The groups are shells around one centre, one inside the other: the same stretched ball of 6 dimensions in 7 sizes.
Known rows, each followed by its group:
[-1.62 -0.34  0.30  1.45 -3.03  0.65  0.75 -7.16  5.68] | F
[-0.07  3.39 -3.25  0.24 -3.88  2.36 -0.40 -3.59  2.68] | J
[-3.77  4.44 -0.64  1.83 -1.06  1.33  1.56 -1.56  5.03] | M
[-2.90  4.44  1.45  3.49  0.34  1.10  1.79 -1.49  2.22] | B
[-2.13  4.91 -0.65  3.17  0.67  1.73 -0.87 -2.89 -0.81] | M
[-1.84  3.46  2.16  4.43  0.85  0.48  0.39 -2.44 -1.73] | F
[-2.25  7.54 -2.73  1.83 -0.22  2.26 -0.20  0.76  1.27] | J
[-2.02  3.43 -2.55  0.05 -5.03  2.47  1.79 -1.32  3.05] | B
[ 0.46  4.94  2.18  4.82  2.90 -0.54 -0.60 -2.05  1.26] | J
[-2.30  1.30 -0.01  2.14 -2.28 -1.19 -0.50 -2.31  0.95] | J
[-1.52  3.38  2.30  4.25  1.57 -0.88  0.14 -2.38  1.99] | R
[-3.99  4.07 -2.61  0.21 -3.19  2.66  1.71 -2.58  6.21] | U
[-3.35  3.15 -2.82  0.02 -4.73  3.10  1.58 -2.79  3.04] | M
[-1.25  2.90 -0.74  2.37 -1.25  1.81 -0.64 -4.78  0.05] | M
[-3.38  0.78 -1.38  0.08 -6.71  2.48  2.80 -2.80  1.51] | U
[-0.51  2.78  0.98  3.59  0.91 -1.50 -1.54 -3.04  1.56] | R
[-2.79  1.48  0.77  1.97 -3.57  1.64  2.49 -3.13  1.46] | J
[-1.19  3.95 -3.39  0.28 -3.93  2.40 -0.11 -2.21  1.59] | B
[-1.34  6.49 -0.29  2.97  1.24  2.21  0.83 -1.92  3.94] | B
[-0.26  6.16 -0.21  3.82  3.05  2.25 -1.28 -4.79  2.27] | X
[-0.06  3.73  0.78  3.83  0.10  0.61 -0.83 -2.40 -2.91] | R
[-2.69  6.51 -0.77  3.00 -1.21  2.25  0.96  2.36 -4.81] | X
[-1.99  6.88 -1.95  1.66 -1.83  3.94  1.90  0.05  0.91] | J
[-1.76 -0.42 -0.06  0.87 -4.00 -0.97  0.83 -4.54  6.51] | F
[-2.62  4.18  0.24  3.10 -0.63  3.17  1.12 -3.63 -1.04] | U
[-3.33  6.69 -1.99  2.84  0.99  0.52 -1.79  0.92 -1.87] | X
[ 0.05  8.15 -0.49  3.76  1.19  2.46  0.13  1.37 -2.90] | X
[ 1.40  5.23 -1.01  2.76 -0.92  2.10 -0.69 -1.78 -2.15] | J
[-3.17  4.21 -2.18  0.28 -3.52  1.27  1.88 -0.24  6.22] | F
[ 0.44  4.24  2.54  4.80  3.15 -1.75 -0.86 -2.20  2.93] | F
[-2.23  4.58 -1.52  1.52 -1.16  0.70  0.24 -1.42  4.73] | M
[-3.36 -0.66 -0.12  0.59 -5.55  1.48  2.51 -5.26  4.24] | F
[-1.60  4.17  1.70  4.56  2.91 -0.06 -0.95 -3.82  1.40] | U
[-1.94  4.54 -2.02  1.42 -2.16  0.32 -0.31  0.27  1.31] | B
[-2.47  3.28 -3.28 -0.03 -4.78  2.04  0.52 -1.61  1.96] | B
[-1.78  1.81 -1.76  1.13 -3.71  1.56 -0.31 -3.99  0.07] | M
[-0.03  5.15 -3.07  0.85 -2.88  2.95 -0.08 -2.00  1.21] | R
[-1.94  4.06  0.86  3.17  1.17  1.26  0.71 -4.41  5.22] | R
[-0.93 -0.03 -0.19  1.27 -3.62 -1.15 -0.08 -4.02  4.02] | U
[ 0.24  3.50  1.14  4.21  1.75 -2.07 -2.35 -1.87 -0.61] | F
[ 0.84  6.50  0.42  4.14  1.35  1.31 -0.51 -0.14 -2.79] | U
[ 0.09  3.75  0.60  2.46  0.11 -0.63  0.56 -2.54  7.59] | X
[-3.03  2.98 -2.29  0.20 -3.57  1.87  1.28 -3.27  6.28] | R
[-3.24  4.98 -0.59  2.88  1.10  0.91 -0.49 -2.52  2.66] | R
[-3.53  5.77 -0.20  2.51 -0.23  2.46  2.13 -0.99  3.43] | B
[-0.16  6.31 -0.06  4.11  1.52  2.77 -0.80 -2.36 -3.63] | U
[ 1.17  1.93 -0.25  1.60 -3.46  2.85  1.37 -5.71  2.68] | X
[-2.38  5.38 -0.19  3.54  0.75  0.25 -0.85  0.11 -2.10] | M
[ 2.27  4.04  0.14  3.91  1.53 -0.55 -2.96 -3.47 -1.28] | X

New rows. What belongs after each?
[-0.86  6.19 -0.91  3.56  0.35  2.31 -1.08 -0.78 -5.17] | J
[-0.06  8.32 -0.50  4.43  4.03  0.35 -2.27  0.38 -0.82] | F
[-4.09  0.87 -0.07  0.94 -4.45  0.48  2.45 -2.45  4.44] | J
[-4.01  1.07 -1.17  0.66 -3.46  1.26  1.13 -5.18  5.94] | F
[-2.94  4.86 -2.03  0.57 -3.24  4.10  2.83 -2.57  5.40] | U
[-2.22  6.60 -3.14  1.04 -1.14  1.97 -0.05 -0.15  3.75] | F
[-1.12  6.52  0.06  3.49  1.82  2.17  0.37 -2.10  2.33] | M
[-2.55  1.88  1.03  1.84 -2.16  0.64  2.58 -3.63  7.15] | J
[-4.19  4.68  1.16  3.49  0.98  0.07  1.15 -0.56  2.64] | J
[ 0.95  7.07 -1.25  3.55  1.84  2.07 -1.92 -1.82 -1.83] | J
[-4.38  2.21 -0.01  1.34 -3.25  1.54  2.81 -2.64  4.83] | R
[-2.06  4.47 -0.05  3.35  0.46  2.34 -0.23 -3.80 -0.91] | R
[-2.16  3.82 -0.02  2.00 -2.84  0.69  1.97  0.74  1.04] | J
[-0.90  6.01 -0.27  2.88  0.34  3.12  1.17 -2.60  2.37] | B
[-2.94  5.88 -0.63  2.51 -0.20  3.63  1.73 -2.54  2.47] | R
[-4.44  3.80 -1.48  0.81 -2.60  2.77  2.39 -3.12  6.50] | U
[-3.92  6.45 -1.79  1.88 -0.14  2.64  1.00 -1.08  3.75] | J
[-3.26  3.97 -0.80  2.47 -1.72  2.30  0.45 -1.98 -2.24] | B
[-1.96  8.98 -2.33  2.41  0.74  4.11  0.73  0.32  0.84] | X
[-2.85  5.43 -0.62  3.21  0.73 -0.30 -1.11  0.60 -1.15] | R
[-2.53  2.71  0.76  3.45  0.28  0.02 -0.71 -3.57 -0.02] | J
[ 0.78  7.11 -1.18  4.00  2.98  1.92 -2.80 -2.86 -2.12] | X
[ 0.23  6.19  0.40  3.33  1.51  1.27  0.53 -1.69  4.07] | J
[-2.92  5.67 -3.79 -0.16 -4.59  4.65  2.15 -0.73  2.12] | F
[-0.17  4.61 -3.19  1.00 -3.09  2.32 -0.94 -1.70 -1.12] | R
[-1.66  3.05 -3.00 -0.18 -4.45  2.78  1.01 -3.76  4.99] | R
[ 0.74  5.30 -1.51  1.97 -1.78  2.16  0.12 -1.13  0.13] | R
[-0.14  4.90 -0.33  2.72 -1.57  2.67  0.92 -1.45 -1.74] | R
[-0.23  4.33  1.19  3.36 -0.16  1.83  1.40 -2.68  1.58] | R
[ 0.17  0.26  0.24  1.97 -2.31 -1.00 -0.80 -5.25  3.60] | U
[-2.70  3.03  1.01  3.24 -0.08  0.74  0.56 -3.39  1.54] | M
[-0.86  7.68 -1.19  3.33  1.33  3.70 -0.13 -1.60 -1.34] | J
[-1.60  1.63 -1.33  1.41 -3.55  2.41  0.08 -5.20 -0.26] | R
[-3.55  4.04 -0.96  2.29 -1.64  3.21  0.83 -3.23 -1.05] | J
[ 1.41  2.85  1.48  3.77  0.97 -0.43 -0.97 -4.46  2.22] | J
[-0.38  3.69 -0.54  2.97 -0.53  0.05 -1.64 -1.96 -1.97] | M
[-2.46  2.06  0.25  2.59 -1.74 -1.14 -0.42 -1.23 -0.37] | J
[-1.20  3.23 -1.75  1.81 -1.30  1.46 -1.27 -4.56  1.45] | B
[-3.21  4.11 -1.15  1.79 -2.81  1.07  0.91  0.63 -1.02] | M
[-0.80  5.53 -0.93  2.07 -2.80  3.10  1.94  0.45 -1.70] | X
[-1.86  5.90 -1.40  2.65 -1.41  1.64 -0.19  1.50 -4.53] | J
[ 1.03  3.55  2.37  4.33  1.60 -1.36 -0.38 -2.23  2.21] | F
[-2.54  7.32 -2.57  1.51 -0.87  1.44  0.42  2.11  2.48] | X
[ 0.75  4.72 -0.21  2.89  0.65  2.40 -0.13 -5.09  3.49] | J
[-4.31  2.27 -1.14  0.96 -3.58  0.68  1.41 -1.64  3.34] | B
[-2.08  6.79 -1.84  2.51  0.79  3.19 -0.28 -2.43  1.41] | R
[-1.65  7.66 -1.15  3.42  1.18  1.31 -0.82  1.79 -2.80] | R
[-0.74  3.96 -1.88  1.86 -0.94  1.53 -1.31 -4.00  1.73] | M
[ 0.66  3.11 -1.23  1.50 -2.26  1.60 -0.03 -4.18  3.42] | M
[-2.69 -0.11 -0.42  0.63 -5.48  1.82  2.26 -4.99  3.41] | J
[-2.42  2.64 -1.82  0.77 -1.98  0.41 -0.11 -4.15  7.39] | X
